There are 8 hidden switches. A switch that is on adds its own fixed numbers to the row, and there is some noise. The rows also spread widely along 12 directions, which tell nothing about the answers.
In the rows, 128 means zero.
Some rows, each with its switches (1 for on, 0 for off) after it:
[ 90 137 111 113 126 143 151 199 131 155  92 123 197 143  92 141  78 125
  97 160 113 122 128 126 145]  1 1 0 0 0 1 0 0
[114 115 108 121  98 146 113 122 113 143 125 160 113 157  75 149 127  90
 176 101  89 172 120  83 138]  0 0 0 1 0 1 1 0
[162 106 139 127 138 129 142 163 128 125 148 181 117 151 113 133 106 159
  66 112 152 159 107 120 122]  0 0 0 0 0 1 0 0
[118 132  72 100 126 132 152 180 131 141  85 150 160 146  96 163  83 101
  98 107 132 129 123 144 116]  1 1 0 0 1 0 1 1
[146 128 102 127 113  96 129 103 131 141 107 169  95 114 134 169 146 130
 133 103 115 120 117 136 113]  0 1 0 0 1 1 0 1
[149 164  85 105 114 146 164 113 112 184 124 127 168 152 120 157 104 110
 194 155  85 188 125 125 113]  1 1 0 1 1 1 1 1
[124 115 136  97 141 174  95 139 144 165 145 113 183 145 178 162  80 146
 176 154 141 182 131 162  90]  1 0 0 1 0 1 1 0
[171 125 127  95 149 157 119 123 144 153 130  80 121 163 144 101  96 136
 133  73 199 122 147 188  38]  0 1 0 1 1 1 1 0
[126 118 107  88 126  92  95 129 146 139  77 109 107 150  87 107 110 112
 139  55 139  28 131 119 139]  1 0 1 1 1 1 0 1
[ 81  96 145 113 113 168 132 114 111 124  99  93 157 153  81  55 112 130
 170 153  95  69 146  86 127]  1 1 0 0 0 1 0 0
[107 162  74  99  99 104 120 147 146 145  50  97 200 120 144 120  69 134
 169 122 120  23 124 148 141]  0 1 0 1 0 1 1 1
[ 62 118 126 134 127 163 132 166 107 170  81  73 163 129  79 107  88  85
 110 152 121  45 136  99 101]  0 1 1 1 1 0 0 0
[152  99 167 182 145 127 123 138 115 125 123 169  82 123 123 146 116 129
  91 122 157 119 115 113  94]  1 1 0 0 1 1 0 0
[141  68 125 110 103 127  80 175 147  83 106 167 150 165  95 133  85 154
 151  37 161 109 136 110 155]  0 0 0 0 0 1 0 1
[186 162 133 149 155  93 162 158 144 192 111  82 134 140  80 129 125 100
  89  96 168 101 144 115 106]  1 1 0 0 0 1 1 1
[112 108 142 172 131 188 147 182 131 133  69 118 113 139 125 168  92 121
  93 160 161 160 155 114  66]  1 0 1 1 1 1 0 0
[151 166 118 110 101 127 121 129 123 129  63  95 148 127 158 105  80 139
 186 146 143  68 126 151 102]  0 0 1 0 0 1 1 0
[173 144 124 103 114 138 179 161 128 123 118 153 198 160 163 119  74 212
 135 166 135 170 120 162 133]  1 1 0 0 0 1 0 0
[127 157  80 101 115 100 150 183 145 152  78 141 162 149  94 158  92 107
 106 125 111 122 119 127 163]  0 1 0 0 0 0 1 1
[118  82 144  86 166 165 119 130 145 123 134 161  86 179 120 123 117 133
  61 157 129 180 144 133 116]  1 1 1 0 0 1 0 1
[142 102 188 161 175 130 124 152 133 181 164 114 145 138 119 120 103 128
  81 146 156 115 114 101 113]  1 1 0 1 0 0 1 0
[ 63 127 116 103 105 151 147 125 114 159  87  86 164 136  94  76 108 123
 156 173  75  52 122  85 135]  0 0 0 1 1 0 0 0
[111 179  55  73 105 130 142  98 126 162  85 123 142 138 148 160 116 103
 192 136  89 145 125 174 100]  1 1 0 1 0 1 1 0
[122 126  82  93 110 145 122 137  90 111 110 149 139 160  96 100  67  80
 170 117 115 111 115 124 118]  0 1 0 0 0 0 0 1
[166 122  71  50 144 124 141 146 135 148 161 159 173 168 127 147  95 147
 113  69 150 180 122 188 106]  1 1 0 0 0 1 0 1
[115  75 160 174 162 157 115 137 123 129 126 141 134 107 158 136  91 127
  81 161 159  89 114 106  77]  1 0 0 1 0 0 1 1
[147  85 181 164 139 119  80 120 136 160 145 104 123 118 107 131 136 117
 159  97 149  89 137  75 120]  0 0 0 0 0 1 0 1

New rows, each followed by its switches (1 for on, 0 for off):
[150 142 118 127 110 124 122 146 114 162 104 115 173 134 103 151 100 114
 179  99 138 117 130 132 113]  1 1 1 0 0 1 1 0
[ 98 126 110 124 145 139  96 133  92 144 102 113 164 101 140 108  56  89
 121 134 149  13 101 151  73]  1 1 1 1 0 1 1 0
[185 104 206 167 169 138 132 192 146 179 158 110 143 167  78 133 101 138
  78 120 177 167 137  97 120]  1 1 0 0 1 1 1 0
[160 148 112 149 131 145 159 116  99 196 138  72 188 117 112 111 107 103
 157 119 146 102 135 113  62]  0 1 0 1 0 1 1 1
[141 141 167 154 151  93  94 159 109 176 143 138 125 130  91 128  86  73
 117 142 126  80  89  88 149]  0 1 0 0 0 0 1 0
[ 81 133 123 151 121 137 140 158 140 118  41 125 145 105 157 140  94 144
 106 180 128  60 134 139 111]  1 1 0 0 0 1 0 0
[110 108 124 134 112 162 145 178 115 108  74 114 209 132 119  92  45 139
 147 169 135  67 128 101 123]  1 0 0 0 0 0 1 1
[156 117 114  77 142 148 141 160 112 161 183 168 181 174 113 145  74 138
 126 140 115 211 106 141 134]  0 1 0 0 1 0 0 1
[ 81 115 121 159 101 128 159 167 111 177 112 117 216 100  91 140 114 138
 127 150  95  81 109  64 147]  0 0 0 1 0 0 0 0
[101 110  93 102 170 157 103  97 114 149 124 140 107  97 165 148 103  82
  99 147 139  92 112 170  33]  1 0 0 0 1 1 1 1
[163  94 133  88 119  87 115 126 166 156 145 145 179 149 105 129 134 199
 137  57 127 105 121 126 173]  0 1 0 0 1 1 1 1
[114 136  69  99 116 149 177  91 111 162 117 129 162 107 147 151 144 132
 149 162  90 155 131 140  75]  1 0 0 0 0 1 0 1
[161 142  92 182 102  96 155 139 121 150  80 147 140 102 114 181 124 116
 143  80 143 105 119  98 108]  1 0 0 1 0 1 1 1
[113 129  77  99 106 127 174 102 123 143 104 163 130 104 144 145 150 168
 108 135  98 121 111 147  95]  0 0 0 0 1 1 0 0
[126  69 113 152 123 152 125 116  65 121 157 178 189  97 135 119  76 133
 121 115 136  71  85 109  85]  0 1 1 1 0 0 1 1
[131  90 140 157 145 156 160  98 117 145 147 168  93 125 113 147 169 133
  74 138 123 178 131 110  74]  1 1 0 0 0 1 1 0
[ 60 139  48  66 142 133 126 135 138 167  60  95 141 118 117 145 106  83
  85 115 123  42 137 173  84]  1 1 1 1 1 1 0 1
[ 96  90 152 166 100 152 133 165 137 120  62 113 180 128  87 117 101 142
 150 160 108  79 148  51 157]  1 0 0 0 0 1 1 1
[ 89  41 148 124 128 176  86 152 143  90  93 134 138 154 109 114  92 143
 131  99 152  87 157 117 111]  1 1 0 0 1 1 0 1
[153 135 128 124 141  99 164 139 142 181 144 149 122 142 108 169 160 140
  84 118 124 178 120 127 130]  1 1 0 0 0 0 0 0
[ 68  77 118 155 110 148 154 177 123 156 110 136 220 108  80 134 109 152
  86 141  97  80 124  52 153]  0 0 0 1 0 1 0 1
[121 143  60  69 113 135 158 155 132 141  82 144 132 171  80 158 117 103
 114 107 109 172 148 144 128]  1 1 1 0 0 1 0 1
[146 124 155 176 131 104 138 159 149 206 121  89 186 103  98 176 149 134
 128 103 148 110 141 103 121]  1 1 0 0 0 1 1 0
[160 138  98 124 145 155 118 142 126 137 115 137 105 159 138 164  82  75
 138 103 164 176 136 160  67]  1 1 0 1 0 1 1 1
[123 115 105 100 113 117 130 155 139 114  83 124 192 127 147 111  77 168
 146 122 142  58 122 140 134]  1 0 0 0 0 0 0 1
[124  62 170 146 151 149  93 142  86 141 168 137 130 149  59  93  95  79
 108 115 138  91 117  64 119]  0 1 1 0 0 0 0 1
[102 107  67  90 121 164 141  82  64 155 167 163 149 125 109 134 115  78
 170 137  78 154 104 127  74]  0 1 0 0 1 0 0 1
[143 191  89 105 130 139 186 140 125 184  85  76 140 159  97 111 104 101
 129 138 131 126 141 145  85]  1 1 0 1 1 1 1 0
[175 145  89  83  86 130 155  94 114 128 112 146 145 164 114 114 122 152
 195 109 105 163 133 133 128]  0 1 1 0 0 1 1 1
[ 90  63 144 112 153 165 107 135 154 131 125 115 179 114 176 122 101 168
  80 149 160  85 138 158  78]  0 1 0 0 0 0 1 1
[122 116  87 100 128 148 183  47  68 140 170 173 140 126 129  68 125 132
 118 170  76 107  84 112  89]  0 1 0 1 0 0 1 1
[130  89 160 171 117 146 134 127 120 131 106 154 133 109 133 156 137 163
 124 152 129 130 128  95 104]  1 0 1 0 0 1 1 0
[124 130 151  95 143  81  79 111 114 185 162 142 131 126 105 121 122 111
 137 134  90  74  88 112 170]  0 1 1 0 0 1 0 0
[165 169 101  97 114  92 134 145 139 151  81  82 176 138 125 102  84 135
 188 105 146  55 133 141 132]  1 0 0 0 0 1 0 1
[156 147  96  87 156  82 104 136 151 163 120 158 106 135 156 186 106 111
  99 100 147 129 101 168 122]  1 0 1 1 0 0 1 1
[131 122  82  54 133 141 111 146 124 133 132 130 185 143 147 115  63 138
 142 109 146 109 118 174 103]  0 0 0 0 0 1 0 1
[145 185  82  91 132 125 160  65 148 210 109  47 123 114 164 131 166 117
 154 109 145 115 154 192  31]  0 1 0 1 0 1 1 0
[154  87 184 160 107 135 117 114 150 123 111 115 133 136 130 103 141 188
 155 105 152 101 151 105 118]  0 1 0 0 0 1 1 0
[ 85 116 109  64 139 173 122  94 127 141 118 130 112 155 128 115 119 113
 142 165  94 144 134 159  89]  1 1 0 0 1 1 1 0
[ 99 107 145 139 158 149 148 123 115 155 136 151  81 128 111 127 140 104
  51 178 112 133 111 110  90]  0 1 0 0 1 0 0 0
[ 85 106 110 100  91 147 110 155 151 135  63 104 162 152  96 157 121 120
 170  99 119 117 157 130 135]  1 1 1 0 0 0 1 0
[125  85 181 113 167 149  96 144 135 132 135 119 143 149 125  85  88 152
  82 145 160  77 126 132 111]  1 1 1 0 0 1 1 0
[128  88 179 147 133 175  98 156 158 138 117 136 113 153 138 171 115 144
 128 146 146 191 152 128 103]  0 1 0 0 1 1 1 0
[164  91 151 178 119 144 137 106  84 125 152 160 146  99 133 110 115 153
 134 119 152 103 103  99  72]  0 0 0 0 0 1 1 0
[173 133 105 110 113 127  99 118 105 150 130 131 161 143 134 147  91 120
 206  57 160 126 120 160  88]  1 1 1 1 0 1 1 0
[110 166  80 127 120 133 187 150 112 124  44 125 150 127 125 111  81 109
 105 189 113  76 122 131 104]  1 1 0 0 0 0 1 1
[158 129 156 136 109 131 109 180 136 149 116 124 196 140 152 152  67 182
 170 138 149 136 121 124 146]  0 0 1 1 0 1 0 0
[130 135 158 135 150 128 138 117 154 163 104 120  64 152 104 135 161 108
  97 157 121 155 144 110 113]  1 1 0 0 0 1 1 0
[134 143 115  97 106 130 113 143  77 134 126 142 164 159  72  83  64  98
 183 130 103  91 100 105 152]  0 1 1 0 0 1 0 0
[103  74 195 162 141 146  73 157 135 140 127 137 155 119 137 151  93 146
 140 153 131  97 122 107 137]  1 1 0 0 1 1 0 0
[120 148 107  73 134  99 122 144 150 192 121  90 164 180  58 111 113  98
 160 101  90 106 138  98 187]  1 1 0 1 0 1 0 1
[122  69 159 128 120 160  99 128 138 100 116 133 170 160 145 100  86 168
 174 129 135 105 136 109 138]  1 1 0 1 0 0 1 1
[166 117  68  82 120 156 188  87  98 145 155 167 156 158 119 126 133 153
 129 103 117 192 122 146  80]  1 1 1 1 0 1 1 1
[102  89 120 138 122 208 140  98 129 126  87  69 129 138 138 103 134 128
 152 108 166 117 182 148  16]  1 1 0 1 0 1 1 0
[171 147 115 118 142 111 135 106 108 142 119  99 152 122 161  97  86 124
 163 121 166  61 118 165  74]  1 1 0 0 0 0 0 1
[115  86 177 167 145 188 136 165 117 167 139  79 189 123 119 102  84 148
 105 155 164  97 136  96  68]  0 0 0 1 1 1 0 0
[144 121 106 110 151 156 180 159 152 173  99  89 129 153  95 144 139 127
  53 107 169 157 173 150  60]  1 1 1 0 1 1 0 1
[171 138 155 104 103 132 120 153 114 134 112 124 170 181 102  93  62 150
 212 154 110 125 127 102 176]  0 1 1 0 1 1 0 1
[163 141 152 133 117 151 134 165 115 168 137 100 193 157 110 137  81 135
 203 151 127 177 135 104 128]  1 0 0 0 0 1 0 0
[168 127 135 120 139 130 113 125 123 132 137 131 142 147 161 114  81 149
 152  99 167 116 118 162  93]  1 1 0 1 0 1 0 0
[172 195  83 137 134 143 164 146 104 162  78 113 125 124 140 155  71  71
 150 165 146 140 123 151  52]  1 0 0 0 1 1 1 1
[129 123 100  82 119 146 146 137  89 118 118 175 113 181  65  88  84 108
 115 143  91 133 109 100 147]  0 1 1 0 1 1 0 1
[143  89 128  89 141 151  77 152 140 128 119 144 111 181  95 157  93  98
 142  70 159 162 147 146 109]  1 1 1 0 1 1 1 1
[125 134 115  84 113 118 119 145 151 136  79 128  85 176  93 135 122 105
 138 131 110 142 144 108 158]  0 0 1 0 0 0 0 1
[124 151  79 125  99 141 170 118 100 126  72 137 122 125 120 133 114 114
 155 132 113 113 125 143  82]  1 1 0 0 1 1 0 0
[135 150 109 131 120 145 150 112 140 181  92  87 131 116 138 176 151 115
 164 122 135 153 156 159  56]  1 1 0 0 1 1 1 0
[ 96  88 116 143 145 144 127 178 110 143 129 147 191 109 117 139  71 122
  70 118 151  75  96 116  99]  1 0 0 1 0 0 1 0
[173 185 120  96 130 120 187  98 137 202 125  62 119 158 109 100 158 119
 144 143 126 154 147 140  88]  0 1 0 0 0 0 1 0
[100  70 126 141 134 155  77 160 142 131  87 137 133 124 118 175  92 107
 116  89 158  90 136 118  99]  1 0 1 1 1 1 1 1
[118 116 139 165 146 127 126 116 100 145 106 103 130 117 104  77  94  93
 124 140 132  18 119  84 102]  1 1 0 1 0 1 0 1
[129 100 138 108 138 118  67 149 132 166 135 130 119 138 108 183 113  91
 160  78 149 132 120 132 116]  1 0 1 0 1 0 0 0
[126 102 127 123 119 160  77 118  77 126 140 168 164 117 136 135  61 101
 190 163 107 112  94 109 114]  0 0 1 0 0 1 1 1
[105 113 121 123 125 181 127 130 123 140  93 106 129 140 129 139 110 107
 139 172 126 144 160 126  79]  0 1 1 0 0 1 0 1
[107  76 133 108 137 111 122 122 171 172 135 100 187 115 137 153 157 175
 117  95 134  98 146 138 126]  1 1 0 0 0 0 0 1
[123 105 111 151 142 153 117 154 110 162 120 114 166  97 140 160  86 107
 103 118 171  94 127 132  56]  0 0 1 1 0 1 0 1
[134 163 132 140 165 123 155 141 116 184 120 107  76 144  89 107 114  75
  58 151 135  98 117 113  91]  0 1 0 1 1 1 0 0
[148 121 126 164 123 133 126 158  87 105  88 154 123 121  96 109  65 100
 125 105 159  61 100 108  90]  1 0 0 0 1 1 1 0
[136  98 149 119 141 138 121 107 129 128 124 101 157 116 153  63 104 172
 104 116 171  32 126 154  70]  0 1 0 0 0 1 1 0
[167 131 137  69 154 149 117 106 147 159 146  96 123 169 155 108 112 149
 136 137 156 159 152 174  85]  0 1 1 0 0 1 0 1
[125 115  88  99 111 116 121 148 129 145 113 172 130 158  72 177 121  98
 153  82  97 162 126 114 156]  1 1 0 0 1 1 0 1
[ 98  84 166 121 180 189  97 146 126 152 147 118 121 148 121 126  91  98
  86 160 151 141 135 139  66]  1 1 0 0 1 1 1 0
[150 139 138 120 135 126 112 147 163 156  77  70  82 164 108 143 130 101
 143  71 181 124 174 157  78]  1 1 0 0 1 1 0 0
[154 140 157 118 150 168 146  87 108 171 137  73 138 150 145  73 108 131
 157 181 137 121 137 136  61]  1 1 1 1 0 1 1 0
[158 116 111  92 102 120 121 144 136 138 129 121 166 177  75 112 108 135
 183  62 126 136 143 112 151]  0 1 0 0 0 1 0 1
[114 173  67  83  97 173 190 113 107 151  83  81 170 162 116  90 102 121
 190 157 101 139 149 147  82]  1 1 0 1 0 1 0 0
[144  79 124 135 108 125 153 125 104 108 147 187 184 135 116  88 100 197
 112 104 121  89 100  91 149]  0 1 0 1 0 1 0 1
[149 119 124 145 104 172 145 182 118 116  96 127 196 132 146 134  61 165
 142 129 174 137 133 139  79]  0 0 0 0 0 1 1 0
[172 101 160 128 126 112  84 113 145 150 121 103 138 139 151 130 105 151
 178  81 170  88 134 138 108]  0 1 1 1 1 0 1 1
